The rows of a group lie close to one hidden flat surface of 6 dimensions, which passes through zero. Surfaces can cross.
Known rows, each followed by its group:
[  5 -17  -1  10   0   1 -13  -8 -15  -2  -2   9   4]
P
[  7  34   3   5  -8  -3  -4  -9  16  25 -12  19  13]
C
[  3  14  -3   4   3   4   9  -5  12   2 -12   9  -5]
C
[ 22 -15  14  17 -11   5 -10   4  12  29   4  13   7]
U
[ -9   2   6 -14   5   1   8   2  -1  -4   5  -8   7]
C
[ -4  -2   3  -4 -15   1   5  -1 -15 -10  -7  -3   1]
S
[ 0 22  3  4  3 -9 -6 -3 14  5  0 -1  9]
S
[  4  13   7   8 -20   0  12  -1   8   0 -14   1  -4]
P
[-12  42  15  -6 -17 -11  11  -8  12  -8 -16  -8  17]
S
[ -7  -7  -3 -20  10   8  10  11  -1   5  11  -5  -5]
S
[ -6   1  -6  -4  -6  -8  -6   0 -15 -12   2  -6  -2]
H
[ 12  18 -15  29 -23 -14 -22 -10 -16  -6  -9  -5  -1]
H
[ 2  0  3  0 -3  2  5  4  7  5  1 -1 -2]
U
[-13  19 -21 -14  -1 -12   5  10  -8 -17   8 -17 -20]
S
[ 6 -7 16 11 32 12  3 -7 27 10  2 -5 20]
T
[ -4   7   6  -1 -30  -4  20  10   0 -17  -8 -19 -13]
C
[ 1  1 -9  0 16 -3 -7  4  4  2 14 -6 -4]
T
[  0   7  -6   2 -17 -11 -11   2 -13  -5   2  -6  -1]
C
[ -7 -12  -2  -9  13  17  29   0   8  -9 -14  11 -17]
T
[ -9 -12 -24  -4   9  -8  -4   3 -20 -27   7  -8 -24]
H
[ 12  32  -3   3   4  -4 -13   2  24  40  10  15  11]
U
[  5  23  10   4 -29 -21  -9  15  10   7  15 -21   4]
P
[ 3  4  5  2  3  4  3 -1  8  7 -2  3  5]
H
[12  6  9  1 -9  2 -2  8 16 33  7 13  7]
T
[ -8   0   4  -9   1  -2  -4  -4 -11  -7   1  -5  11]
U
[ -4  -7   1 -31   3  -6   3  31  14  24  34   3 -11]
H
[  7 -15 -16   1  38   8  -2   9  20  18  20   8 -17]
P
[  8  -3   8   9 -21   0   2   2  -1   1  -7   0  -2]
U
[  4 -18  23  11   0  -2   4   7  20  -4   6 -16   6]
P
[ 19   0  10  13 -45  -7 -18   7 -11  27   3   7   7]
S
[10  6  8  8 -6  6 10  2 21 16 -6  8 -2]
P
[ 8 -3 -9 22 -5 -2 -8 -9 -8 -8 -9  2 -6]
H
[  8   7   2   6  -3  -8 -31 -11 -11  22   4  17  26]
C
[ 15   8 -35  28   3  -8  -9   3   6  -6   1  -2 -36]
H
[ 20  12  32  26 -16   9   9  -5  34  28 -16   5  18]
T
[  3   3   0   6   6  -6 -10  -4   4   1   2   3   6]
S
[ -6  -3   9 -18  -9   3   5   1 -10   3  -4  10   8]
T
[  4 -18  -8   4   6   5   0   1  -4  -1  -1  11 -12]
T
[  5   0  19   3 -18  -4  -9  -1  -2  10   0  -1  22]
P
[  2  34   5   8 -21  -4   6 -10   9   5 -22   8   6]
U
[-37   8 -19 -32  21   3  40   6  -7 -56  -6 -30 -30]
U
[-11  -2   7 -24  -7 -11  -9  23 -10   4  35 -30   9]
C

New rows. What belongs after each?
[ -6   2   5 -13   2   5  11   3   1   2   0  -3   3]
S
[ 13  17 -17   8 -16  10  -3 -17 -17  23 -26  42  -4]
P
[  0 -22  -3 -17  22   4   0  17  12  16  26   7 -10]
H
[ -9   1   1 -11 -11  -4  12  11  -4 -15   4 -21  -9]
C
[ -4  23  20   4 -18   0   1 -17  -6  -1 -19  -4  31]
H
[-23  31 -10 -27  18  -7   0   2  -5  -9  13 -22  11]
H
[ -3 -21  -9  -6   8  -4 -11   3 -15  -9  12   0  -7]
H
[  7 -14  17   1 -30   9  34  11  20   0 -19  16 -24]
H
[ -4 -27 -13 -19  30   1  -6  17   3   6  31   3 -14]
H
[-6  3  8 -8 39 20 21 -7 25  5 -5  1  9]
H
[ -7  42 -22  -5  12 -14 -10   4   3   2  16 -19  -2]
H
[  2  -3  15  10 -12   2  17   0  14 -11 -13  -8  -4]
P
[ 12  19  14  11   2  10   1 -20  21  28 -23  34  23]
C
[  3 -24 -19   4  12  -4 -32  -7 -32  -4  11   8   0]
P
[  0   7  12 -10 -15  -3   4  18   9  12  16 -17   3]
C
[ 10   4 -16  12  20 -14 -30   2   7  13  22   3  -1]
S
[ 25 -42  13  22  -9  10  -3  12  11  19   9   8  -8]
U
[  5   6  -1  14  -4  -7 -10  -4   3   0  -4   3   1]
S
[ 10 -10  15  12  35  33  34  -9  45  14 -21  15  -2]
H
[ 15 -23  -2  11   4  11  -2   6   7  17   5  11 -12]
S
[-16  18 -10 -28  18   1   3   2  -4   4  10  -1   5]
P
[ 10 -23  12   0  -7   2   1  24  11  17  25 -16  -6]
C
[  5  -3 -12  15  11  -5 -10  -1   2  -7   5  -9  -8]
T
[ -9   4   1 -19  26  22  20  -8   7  12 -10  18   8]
P
[-13  38  -8 -13 -12 -14  -5  -5 -11  -6  -4  -5   9]
C
[  8  25  15  23   7  21  30 -21  32   4 -38   4  10]
H
[ 0  0  3  0  1 -2 -9 -1 -3  3  4 -4 11]
T
[ 1  5 13  2 -6  1 -1 -2  4  7 -3  0 14]
T
[  2  -4   3  12   5  -2 -11  -7  -3  -6   0  -7  10]
T
[  4  15   0   4  -4  -3  -8 -10   0  10  -9  13  11]
C
[  4   6   1   1  -7 -10 -12  10   4   9  16  -9   3]
P
[ 3  5  9 -4 -4  2  7  4 12 11  1  3  2]
H
[ -8 -29   4 -15  26  27  30   1   5  -7  -5   3 -10]
S
[ 3 30  1 -5 -5 -4  4 10 21 22  9 -3  2]
H
[ -7  20  -5   0  12   3   8  -9   4  -9  -9 -10   5]
H
[-17 -10   5 -25   8  22  41   3  -1 -18 -13  -6 -12]
S
[-17  20 -17 -14  35   0  -5 -17  -7 -10  -4   7  11]
U
[ 31 -19 -17  31  -8  10   7   8  22  18  -8  29 -46]
T
[  4 -10  -1   4 -10  -3 -12   0 -14   2   4   3   3]
S
[ 14 -14  16  14 -15   7   6   0  13  16  -9  15   0]
H
[ -6   1  10 -17  -9   5  10   3  -3   8  -5  10   6]
T
[  0  12   7   9   3  -6  -8  -6   6  -5   0 -17  15]
T
[-12  19  -7  -7 -14   5  17 -14 -18 -18 -29   8  -4]
P
[ -6  26   3   3 -32 -14 -12 -17 -26 -11 -21   5  19]
C
[ -9  35   9 -12 -27 -23  -2  15   5  -1  13 -28   9]
P
[ 0 10  5 -6 -7  1  6  5  7  9  2 -1  0]
S
[-14  15  -9 -32   9 -11 -13  14 -10  11  29  -8  10]
T
[  0  19  -7   7   1  -5  10  -1  16  -7  -8  -3 -12]
S
[-4  0 11 -8 11  7  7 -4  9  4 -1  2 13]
S
[-5  7  1 -3 16  2  8 -4 12 -5 -4 -1  2]
S
[  0   9  29  -4 -43 -10 -12   0 -18  10  -1  -8  35]
C
[ 10 -15   6  15  -9  -4 -14  -2  -5   0   2   1   4]
P
[ 20 -39   2  29 -16   1 -12   2  -8  -2  -1   3 -12]
C
[ -7  26  12  -7   2  10  27 -10  20   1 -25  10   7]
C
[  4  -7 -13  13  30   8  -6 -10   4  -2   1   0  -3]
H
[  5 -36  10  -9   1  17   0   7 -12  18  10   8   6]
S
[-14 -11  -7 -12  24   2   5   0  -6 -20   6 -10  -5]
P
[ -5  -8  -5  -8  -8  -6   1   7 -10 -10   5  -1 -11]
H
[-8  9  7 -9 11  8 16 -4  9 -2 -7 -4  7]
H
[  5  -3 -13   3   2   1 -17  -5 -15  11   2  16   0]
P
[ -2  17   7  -6 -19  -2  -2  -7 -14   6 -11   6  16]
P
[-14  36   0  -9  25  -1  -9 -15  -4   2   4 -18  35]
H
[ 20  -7 -19  16  19   8  -3   8  23  25   9  16 -25]
P
[-11  16   1 -19  -8 -11  -6   6 -10  -1  12 -11  10]
H
[  1  -2   2   2 -16  -3   4   9  -2  -5   1  -7  -9]
U
